Each new row is followed by what is left after taking away its nearest point in the smallest flat space through zero that holds the last named rows.

Q_242, 4 rows:
[[ 3.08  0.52  1.76  0.42  2.53 -0.60 -4.77  1.61 -1.64 -0.70  3.45]
 [ 0.47  0.90  0.82 -0.61  3.13 -1.23 -1.05 -2.02 -0.94  2.40 -1.81]
 [ 0.58 -3.29  0.86  1.64  1.97  2.65  0.24 -0.66 -1.23  0.48  0.48]
 [-2.66  3.27  3.63  5.07 -0.61  0.42 -1.89  2.05  3.15 -1.98 -2.97]]
New rows:
[ 0.98  3.92  0.21  0.27 -1.24 -1.65  4.01 -2.50  3.08  0.73 -5.58] => [ 3.97  0.93  0.55  0.71 -0.24  0.21  1.78 -0.77  1.00 -0.71 -0.69]
[ 1.97  1.24  2.19  3.31 -1.25 -2.12  0.74 -2.40 -0.07  0.87  1.30] => [ 1.97  0.52  1.41  2.70 -1.86 -1.87  1.64 -2.54 -0.22  0.84  1.67]
[ 4.47  0.58  2.53 -2.11 -0.17 -1.51 -2.27  3.23  0.46 -2.60  2.45] => [ 2.18 -0.76  2.17 -1.52  0.07 -0.26  1.17  0.81  1.06 -0.84 -1.27]
[-3.40  0.65 -0.71 -3.75 -0.75 -1.42  3.42 -0.67 -3.02 -0.52  3.62] => [-3.85  1.13  1.96 -0.62  1.05 -0.46  1.57 -0.23 -2.52 -0.76  2.43]

Q_129:
[[-2.98 -5.62 -0.58  1.05 -4.08  0.80 -2.47  3.30  0.40 -1.01 -1.62]
 [ 0.64  1.51 -2.66 -3.87 -4.27  4.72  3.11  1.36 -4.30 -6.98 -0.96]
 [ 0.97 -0.32  4.32  4.36 -3.98 -0.13  1.74 -0.06  2.29 -2.02 -4.33]
 [ 7.21 -3.13 -4.50  2.80 -0.37  2.13  2.07 -4.69  1.29 -0.97 -3.14]]
New rows:
[-2.57  1.48 -2.39 -1.13 -0.47 -1.32  2.26 -3.46 -0.68 -2.05  0.12] => [-3.22  0.04 -1.68  0.15 -0.69 -2.11  1.27 -3.09  0.42 -0.99 -0.31]
[-0.58  3.65 -2.51 -1.43  0.62 -1.48  2.73  0.54  3.23  1.80  2.88] => [-0.74  1.26 -2.58 -0.19 -1.75 -0.80  2.45  1.31  3.72  0.71  1.20]
[ 2.66  0.23  2.01 -2.72  3.23  0.58  1.33 -3.14  3.23 -0.23 -1.67] => [ 0.01 -1.53  1.82 -3.59  1.58  0.98 -0.06 -0.73  2.54 -0.88 -1.42]

Q_794:
[[ 1.95  2.81  3.96 -0.18 -0.03  3.50 -0.48  0.12 -1.37 -0.59 -1.07]
 [ 0.74  2.91  1.67 -0.52 -1.45 -2.23  1.06 -1.67 -3.27 -4.53 -0.63]
 [ 0.21  1.67 -1.12  0.98  0.64  2.17 -0.09 -0.84 -0.99  0.76 -1.68]
 [-1.24 -1.83  0.56  4.68  0.15 -1.13 -3.33 -2.31 -1.61 -4.39 -0.29]]
New rows:
[-2.63 -2.16 -1.24 -1.63 -2.67 -0.11  2.33  0.39  0.12 -0.80 -3.94] => [-2.19 -2.35  0.59 -1.01 -2.47  1.27  1.27  0.66  0.26 -0.96 -3.88]
[-1.15  3.50 -0.62  0.43  1.87 -1.43  1.31 -1.24 -0.27  0.51 -0.69] => [-1.17  1.73  1.04  0.75  1.97 -1.22  0.16 -0.38  0.95  0.63  0.39]
[ 2.17 -2.99 -0.92  0.60 -2.54 -2.14 -1.48 -0.53  0.42  0.35 -1.56] => [ 2.92 -1.45 -0.31 -0.06 -2.51 -0.78 -0.95 -0.41 -0.05  0.89 -2.19]
[-2.06 -0.12 -0.14 -1.88  3.12  1.52 -2.90  1.31  2.84  0.26  2.81] => [-1.89  1.98 -0.78 -1.98  2.60  0.61 -1.94  0.01  0.82 -1.53  1.80]
[-0.40  0.37  0.62  1.73 -0.40 -2.34 -0.55 -0.36  0.69 -4.94  0.55] => [ 0.06  1.08 -0.46  0.54  0.36  0.19  0.31  0.73  1.89 -1.30 -0.01]
[-2.13  0.19  0.83  1.09  3.21  3.74 -4.36  0.44 -3.96 -0.52  0.38] => [-2.29  0.09 -0.39 -2.08  2.24  0.51 -1.78  1.36 -3.21 -0.02  1.66]

Q_944 (4 x 11):
[[-4.04  0.40  1.10  2.52  3.03  5.32  2.40 -1.83 -2.87 -1.51  3.98]
 [ 1.67  3.94  4.58  2.31  3.40  4.33  0.29 -0.08  1.88 -0.48  1.77]
 [ 3.65  3.44 -0.09  2.08 -1.10  4.25 -0.57 -0.08 -3.13  0.47 -2.41]
 [ 7.00 -3.41  0.90  1.56  0.97  4.83  0.01  2.68  3.35  1.31  1.00]]
New rows:
[-1.15  0.57 -0.83 -1.56  1.58 -0.03 -1.56  0.33 -0.48 -0.67  1.59] => [ 0.20  0.53 -1.06 -1.44  1.12  0.37 -1.84  0.70 -0.48 -0.35  0.96]
[ 0.06 -0.22 -4.88  0.10  0.93  1.42  1.80  3.61  1.41  0.02 -2.32] => [-1.35  1.67 -3.43  0.12  1.92  0.88  1.83  3.02  1.88 -0.47 -1.84]
[-3.88  0.69 -3.23 -0.10 -1.11  0.86  0.69  1.07  0.65 -1.97 -3.79] => [-2.20  0.45 -1.79  0.33  0.03  1.97  0.68  1.79  2.70 -1.79 -2.96]
[ 1.19  0.19 -0.93  2.42 -5.11 -1.64 -2.68  4.27 -5.74  2.14  2.66] => [ 0.05  0.68  1.78  2.36 -2.66 -2.08 -2.34  4.28 -2.72  1.62  4.82]
[ 0.48 -2.16  0.45 -2.21 -0.28 -1.35  0.15 -0.67 -3.50  2.50  1.33] => [ 1.18 -0.51  2.03 -1.82  0.57 -0.85 -0.08 -0.61 -2.50  2.43  1.42]
[-1.81 -3.62  1.45 -2.00 -1.78  0.63  0.25  1.48  1.75 -1.25 -0.94] => [-1.47 -0.95  2.10 -1.26 -1.82  1.72  0.00  0.97  0.48 -1.38 -1.82]

Q_4 (4 x 11):
[[ 3.22 -0.35  0.91  1.17 -1.28 -2.04 -0.21  0.86  3.50  2.55 -2.00]
 [ 1.04 -2.62  0.72  0.49 -0.13 -1.91  0.90  1.12  0.46 -1.72 -2.38]
 [ 2.10  0.22  1.64 -3.19  0.00  5.66  1.85  3.71  5.43 -0.26  1.07]
 [-1.94 -2.35 -1.88 -0.64  3.66 -1.77  0.55  0.44 -0.44  0.23  2.78]]
New rows:
[-1.43 -2.90 -0.41 -4.30 -1.04  2.01 -0.36  0.64  0.31 -2.02  2.08] => [-0.30 -1.87 -0.40 -2.41 -2.43 -0.43 -1.61 -0.73  0.25  0.17  0.77]
[-2.03 -2.87  0.78 -0.22 -1.11  1.47  3.13 -2.52 -1.76  1.67  1.97] => [-0.73 -2.81  1.37  0.21 -2.00  1.06  3.07 -2.22 -0.59  2.27  0.86]
[ 2.24 -1.55  0.09  0.82 -0.72 -2.62  1.72  3.69 -2.13 -1.90  6.46] => [ 3.11  0.45  0.89  1.42 -2.87 -1.75  0.99  2.87 -2.24 -1.37  5.27]
[ 0.03  2.17 -3.20 -1.26 -1.26 -0.52 -2.92 -1.55  0.02 -2.88 -1.91] => [ 0.42  1.09 -3.47 -1.83  0.00 -0.76 -2.38 -0.43  1.76 -2.18 -1.03]
[-5.93 -0.76 -0.13  2.18 -0.41  3.16  0.66  0.56 -2.79  0.54  2.96] => [-3.01 -1.72  1.00  3.19 -1.73  1.31  0.82  1.62  0.05  1.72  0.42]

Q_680 (4 x 11):
[[-2.41 -2.86 -0.83  2.16  4.28  0.00 -4.30  2.48  1.47  3.68  0.58]
 [ 1.50  1.38 -0.08  1.76 -2.50 -1.92 -0.92  0.28 -0.59 -6.21  0.19]
 [-3.53  0.80  0.02 -1.95 -3.99 -2.22 -5.65  0.03  2.80  0.04 -4.46]
 [-3.73 -2.45  0.48  0.17 -2.78  3.00 -4.66  2.21 -2.56  0.31 -5.91]]
New rows:
[ 2.98  1.73 -1.48 -0.18  1.47 -0.91 -0.53  1.68 -2.44 -2.18 -2.83] => [ 2.38  1.75 -1.54 -1.23  2.25 -1.12 -0.45  1.21 -1.21  0.23 -2.67]
[ 0.82  0.45 -1.75 -0.72  1.83  1.56  1.05 -1.24  2.95  1.45  3.94] => [-0.10  0.04 -1.44 -0.38 -0.63  2.49 -0.68 -0.45  1.31 -0.63  1.26]
[-0.30  1.65 -0.71  2.19 -4.23  2.58  0.19  0.66  1.80 -1.58 -2.07] => [ 0.00  1.17 -1.03  2.54 -1.58  2.40  0.89  0.70  2.70  0.53 -0.11]
[-1.40  1.44 -1.65 -1.32  0.62 -1.35  0.88 -5.35 -3.24  2.37  1.40] => [-1.83  0.68 -1.86  0.44  0.55 -1.53 -1.34 -4.00 -3.80  0.52  0.93]
[-1.37  2.89  0.15 -2.77 -4.15  0.22  0.22 -3.23  3.88 -1.50 -1.77] => [-0.89  0.17 -0.28  0.63  0.04  2.19  0.12 -0.96  1.80 -0.91  0.30]
[ 0.01 -2.64  2.69 -1.44  0.34  1.79 -3.06 -2.08  1.27  1.58  3.05] => [ 0.77 -2.08  2.87 -1.24 -0.95  1.81 -2.43 -2.27  0.38 -0.54  2.82]
